The groups are shells around one centre, one inside the other: the same stretched ball of 5 dimensions in 6 sizes.
Some rows, each with its group after it:
[-21.8   4.5   3.4   7.9  15.9  -6.4  -2.4  -6.6  62.5  -0.1  11.3] -> gid
[-19.5   8.3   2.9  10.5  -4.5 -13.9  -0.5 -14.3  55.5  -5.6  11.8] -> gof
[ 20.6   3.7  -9.1  -5.7 -10.7  -9.6 -25.3  -0.9  -0.4  14.4  -1.1] -> gof
[ -7.2   9.8 -23.0  -7.4  -4.4  -4.1  10.7  -4.1  29.0  -8.2  26.2] -> Zumil
[  3.0  -0.3 -35.6  10.6  15.0  11.9   3.3  12.9 -29.4  17.2  -0.2] -> Meba
[  3.6   3.2 -11.6 -11.6  -7.9  15.8   0.9  -4.3 -25.1  29.4   8.2] -> voz
[  7.7  -0.9   8.5   8.0   2.5  -3.8 -29.2  -3.2   5.7  27.8 -14.3] -> gid
[-23.0   5.7   8.2  -1.2  10.4  -2.2   1.0 -11.2  62.3   3.4  17.0] -> voz
[-12.6   8.3   9.5   5.9  -8.8 -18.4 -10.3 -15.9  59.8  -3.8   9.6] -> gof
[  5.0   2.1   3.0   3.2  12.5 -16.5 -29.1   0.6  49.2   4.7  -1.1] -> gid
[-24.1   6.0  -9.1   9.1   9.4   0.4  11.5  -6.4  39.5  -0.2  15.3] -> Zumil
[ -8.9  -0.2 -19.8   7.3  14.1  18.3   7.8   4.3 -18.8  24.8   2.2] -> gunol
[ 19.4   3.4  -5.6  -9.8 -16.4  -2.1 -21.4  -4.7 -14.5  23.5  -0.6] -> gunol
[ -1.3  -1.1  -7.5   8.0  28.6  -2.8 -18.5   8.9  31.9  11.5  -2.5] -> gunol
[ -3.9   4.6 -19.7  -0.4  -8.2  12.7  10.0  -4.2 -23.0  19.8   9.0] -> Zumil
[ 14.6   2.6  -3.3  -4.0   0.2 -11.2 -27.3   0.1  20.4  11.6  -0.4] -> Zumil
[ -6.2   1.8 -12.4   6.6   1.3  11.6   2.9  -2.5 -14.8  23.4   1.3] -> Zumil
[ 11.9   1.4 -34.7   8.5  10.9  -1.5  -8.2  13.4 -13.4   7.1  -0.1] -> Meba
[  6.1   6.5 -45.0  -2.6  -2.9   4.9  12.4   7.9 -21.0   0.9  17.5] -> gunol
[-23.1   0.9  -9.1  14.6  22.2  10.8   8.5   0.3  19.6  15.0   4.4] -> Meba
[ 11.2   7.4 -35.3 -12.5 -21.4  10.4  11.1  -1.2 -41.2  14.1  17.0] -> Meba
[ 13.3   1.9 -22.3   8.0   1.8  -4.8 -15.3   6.6 -10.6  12.0  -4.2] -> Zumil
[ -4.5   5.3 -38.1   1.4  12.2   3.6  12.3   8.8   7.0  -3.3  18.4] -> gunol
[ 18.4  -0.9 -23.3  -1.7   6.7   7.7 -15.5  10.5 -30.7  25.7  -4.5] -> gunol
[ 10.8  -2.6  -6.3  19.1  15.3  -8.5 -30.7   7.9   4.6  19.2 -19.1] -> voz
[  7.0   0.9 -23.5 -11.0  12.7  13.1  -2.5   8.6 -11.0  20.4  10.2] -> voz
[-11.3   9.7 -33.8  -8.0 -17.2  15.9  31.4  -7.3 -23.0   7.6  27.4] -> voz
[ 10.9   4.1 -44.7   4.7  -3.7   6.0   6.4   9.7 -39.4   9.0   6.5] -> voz
[ -3.9   9.7 -22.9  -5.2  -3.5 -11.1   4.4  -2.6  38.1 -13.5  24.2] -> gid
[-14.8   2.1   4.0  17.9   5.4  -1.6  -6.5  -7.8  22.2  15.5  -4.6] -> gid
[-14.6   4.4  -3.9  20.6  -0.6  -6.2  -2.0  -8.1  20.9   7.1  -1.5] -> gunol
[-12.4   5.5  21.4   9.1   2.8 -23.0 -23.6 -14.2  79.9  -1.6   2.3] -> voz
[ 14.7   7.6  -2.1  -1.7 -19.1 -24.2 -26.5  -8.5  31.0  -1.3   3.5] -> Meba
[ 10.9   5.7  -4.0  -2.2 -26.6  -3.7 -13.0 -11.7 -15.7  20.4  -0.2] -> Meba
[  9.7   5.0 -12.7  -6.7 -17.7   3.4  -6.1  -6.2 -19.9  20.5   5.3] -> Zumil
[  7.2  -0.4 -11.4   1.0  18.9  -1.1 -19.3   8.4  15.3  15.1  -1.0] -> gof
[-12.7  10.4 -17.9  -9.9  -7.7  -0.7  15.1  -8.8  30.8  -5.5  29.1] -> gof
[-17.1   4.2   9.2  17.5   2.8 -10.4  -9.6 -11.4  44.4   6.7  -1.3] -> gid
[ -9.9   8.5 -26.1  11.4  -1.9 -10.3   8.4  -2.0  25.8 -11.8  14.7] -> gid
[-13.6  11.3  -8.4 -11.1 -23.2   2.9  16.6 -18.1  16.2   4.1  26.2] -> Meba
[-10.3   9.1 -34.0   3.6  -1.7  -2.0  17.8  -0.2  14.5 -10.0  22.5] -> gof
[ -7.7   5.2 -36.8   0.4   8.1  10.7  18.4   5.9  -6.4   3.8  18.7] -> gof

New rows, each followed by its group:
[ -8.5   7.3 -32.3   7.0  -6.0   4.5  17.6  -1.3  -9.1   1.7  15.0] -> Zumil
[  8.1   5.4   5.8  -6.9 -12.0 -11.4 -22.5  -9.8  26.1  11.8   3.9] -> Zumil
[  6.8   7.7 -14.1  -2.4 -26.0  -2.4  -2.3  -9.9 -15.1  12.7   7.2] -> gof
[ -0.8   4.4   0.9   2.0   7.7 -16.0 -20.3  -2.9  53.4  -0.5   5.7] -> Zumil
[-10.2   2.2  14.2   9.4   5.8  -6.6 -17.4  -9.6  40.5  15.3  -3.0] -> Zumil
[ -2.5  -1.3 -15.8   8.0  31.0   2.2 -11.3  11.9  22.2  11.6   0.3] -> Meba
[-11.2   1.8 -23.3  13.2  11.7  10.9   9.5   3.6  -9.2  14.7   3.4] -> gof
[ -3.4   1.2   6.6  -3.2  13.2  -1.2 -17.3  -2.8  36.5  17.0   3.5] -> gid
[-12.1   0.9   6.9   8.9   3.0   7.5  -5.9  -8.9   7.2  27.3  -3.8] -> Meba
[ 10.7  -3.2 -15.2  10.5  26.6  -2.0 -24.9  14.7   6.6  17.3 -10.4] -> voz
[  8.3  -2.5  -7.2   8.5  18.8   0.1 -23.9   8.2   3.5  23.2 -10.8] -> gof
[  6.0   7.5 -26.2 -12.0  -4.4  -2.5   0.8   1.0  11.1  -0.6  20.5] -> gof
[-10.0   1.9  16.1  11.8   2.8  -6.1 -18.0 -11.1  34.2  18.6  -6.2] -> gid
[  1.1  -0.9  -5.0  14.0  24.9 -10.5 -24.6   7.6  36.6   8.2  -7.4] -> gunol
[-18.7   7.3 -24.1   5.3   9.9   0.1  16.3  -0.8  32.6  -7.4  21.2] -> gof
[ -5.7   0.2 -19.7   3.2  10.5  19.3   6.8   3.6 -23.6  27.1   3.3] -> gunol
[ -1.0  -3.6   8.0   8.7  16.2   7.4 -21.2   0.1   3.1  34.7 -13.3] -> voz
[-22.2   9.9  -7.2  -0.6 -14.9   3.2  19.3 -17.0  23.0   3.1  22.3] -> gunol
[-22.0   6.5  -4.7   7.5  -5.6   5.0  13.2 -13.1  17.4  10.0  12.2] -> gid
[-12.3   9.6 -30.5   3.9 -13.0   3.8  22.5  -6.2  -4.0  -1.4  20.4] -> gof
[ 10.2   0.0 -23.0   6.9   1.1   8.8  -7.5   6.0 -36.1  25.4  -6.2] -> gid
[  7.1   9.2  -6.8  -6.3 -25.5 -12.4  -9.6 -12.6  14.0   3.3  11.3] -> Zumil
[-10.1   5.3  21.9   2.8   3.3 -20.1 -24.1 -13.8  77.7   1.3   4.8] -> voz
[  5.7  -1.4  -9.8   5.5   9.1   7.8 -13.8   4.1 -15.0  28.1  -7.5] -> Zumil
[ -8.7  11.1   1.6  -1.7 -25.2 -13.1  -0.8 -19.7  35.3  -1.7  15.9] -> gid
[ -1.8   2.0  22.0   4.8   0.4 -12.0 -29.5 -11.5  43.4  18.3  -6.7] -> gunol
[ -0.7  10.0 -14.2  -4.3  -9.5 -16.8  -4.4  -6.5  43.1 -12.1  19.5] -> gof
[ 15.7   3.1   6.5   0.2 -11.6 -14.0 -32.5  -6.8  13.7  17.5  -7.4] -> gid
[-21.7   3.2   8.3  16.3  11.8  -5.4  -5.5  -9.0  48.9   7.6   1.5] -> gid
[ -8.4   8.1 -34.9   9.0 -10.6   3.1  19.6  -2.3 -13.3  -0.3  14.9] -> gunol
[ 13.2   5.6  -3.0  -6.4 -18.9  -7.7 -18.3  -8.4   1.3  15.3   2.6] -> Zumil
[-21.9  12.8 -20.3   3.4 -17.2  -4.5  24.7 -14.5  28.6 -12.2  27.6] -> Meba
[-22.9   3.3  19.6  15.3  11.5 -10.3 -12.7 -12.8  65.9   7.4   0.1] -> voz
[-13.1  -2.4  -3.2  15.1  28.6   8.2  -7.7   4.6  17.4  22.3  -5.9] -> Meba
[-13.8   1.7 -18.1  19.3  25.3  -3.5  -1.2   6.8  32.6   0.1   2.7] -> Meba
[ -5.6   8.7 -19.6 -12.9  -9.8   4.8  12.3  -6.8   9.6   4.2  24.7] -> Zumil
[-13.7   3.2  -9.7  18.9  10.8  -5.5  -2.4  -1.5  27.9   3.7   1.0] -> Zumil
[-18.7   4.9  -9.1   6.9  15.9  -2.7   3.9  -2.2  47.1  -1.2  14.0] -> Zumil
[ 18.7   0.2 -24.7  11.2   6.0  -7.2 -22.0  10.9 -13.9  12.6  -9.6] -> voz
[  7.2   4.4 -14.8 -11.3 -11.1   9.4  -1.6  -3.8 -19.3  22.2   9.7] -> gof
[  8.6   2.1 -20.5   0.2  -7.0  10.3  -2.8   0.7 -35.8  25.6   0.1] -> gof
[  7.9   0.6  12.9  12.3   2.1 -16.9 -36.7  -4.7  30.2  16.7 -15.0] -> gunol
[-24.1  11.3 -24.0  -3.6  -4.7   3.4  28.8  -9.3  31.3 -10.0  33.1] -> Meba
[ -1.4   0.1  -8.9  17.8  10.6  -2.5 -13.7   2.3   5.5  15.9  -9.2] -> Zumil
[-15.1   5.8 -24.9   3.9  -4.1  14.7  22.3  -4.6 -14.8  12.8  15.1] -> gid
[ -3.6  -2.1  -0.1   5.1  17.1  10.7 -12.5   1.9   1.7  30.6  -6.1] -> gunol
[ 18.8   3.9   1.1 -12.3 -11.2 -10.0 -28.6  -5.0  13.2  16.3   1.9] -> Meba
[ -1.2  -0.9  -6.2  15.3  20.4  -4.5 -18.8   5.7  21.3  13.6  -8.3] -> Zumil
[  7.1   6.5 -13.1  -1.1   3.7 -20.7 -18.8   1.3  48.2  -9.9  10.7] -> voz
[-11.4   0.7   6.0   7.7  11.1   3.4  -9.4  -5.4  22.7  21.2  -1.6] -> Zumil
[  5.9   8.2 -22.9 -18.9 -14.5   5.1   6.0  -4.4  -5.0   8.4  23.0] -> gunol
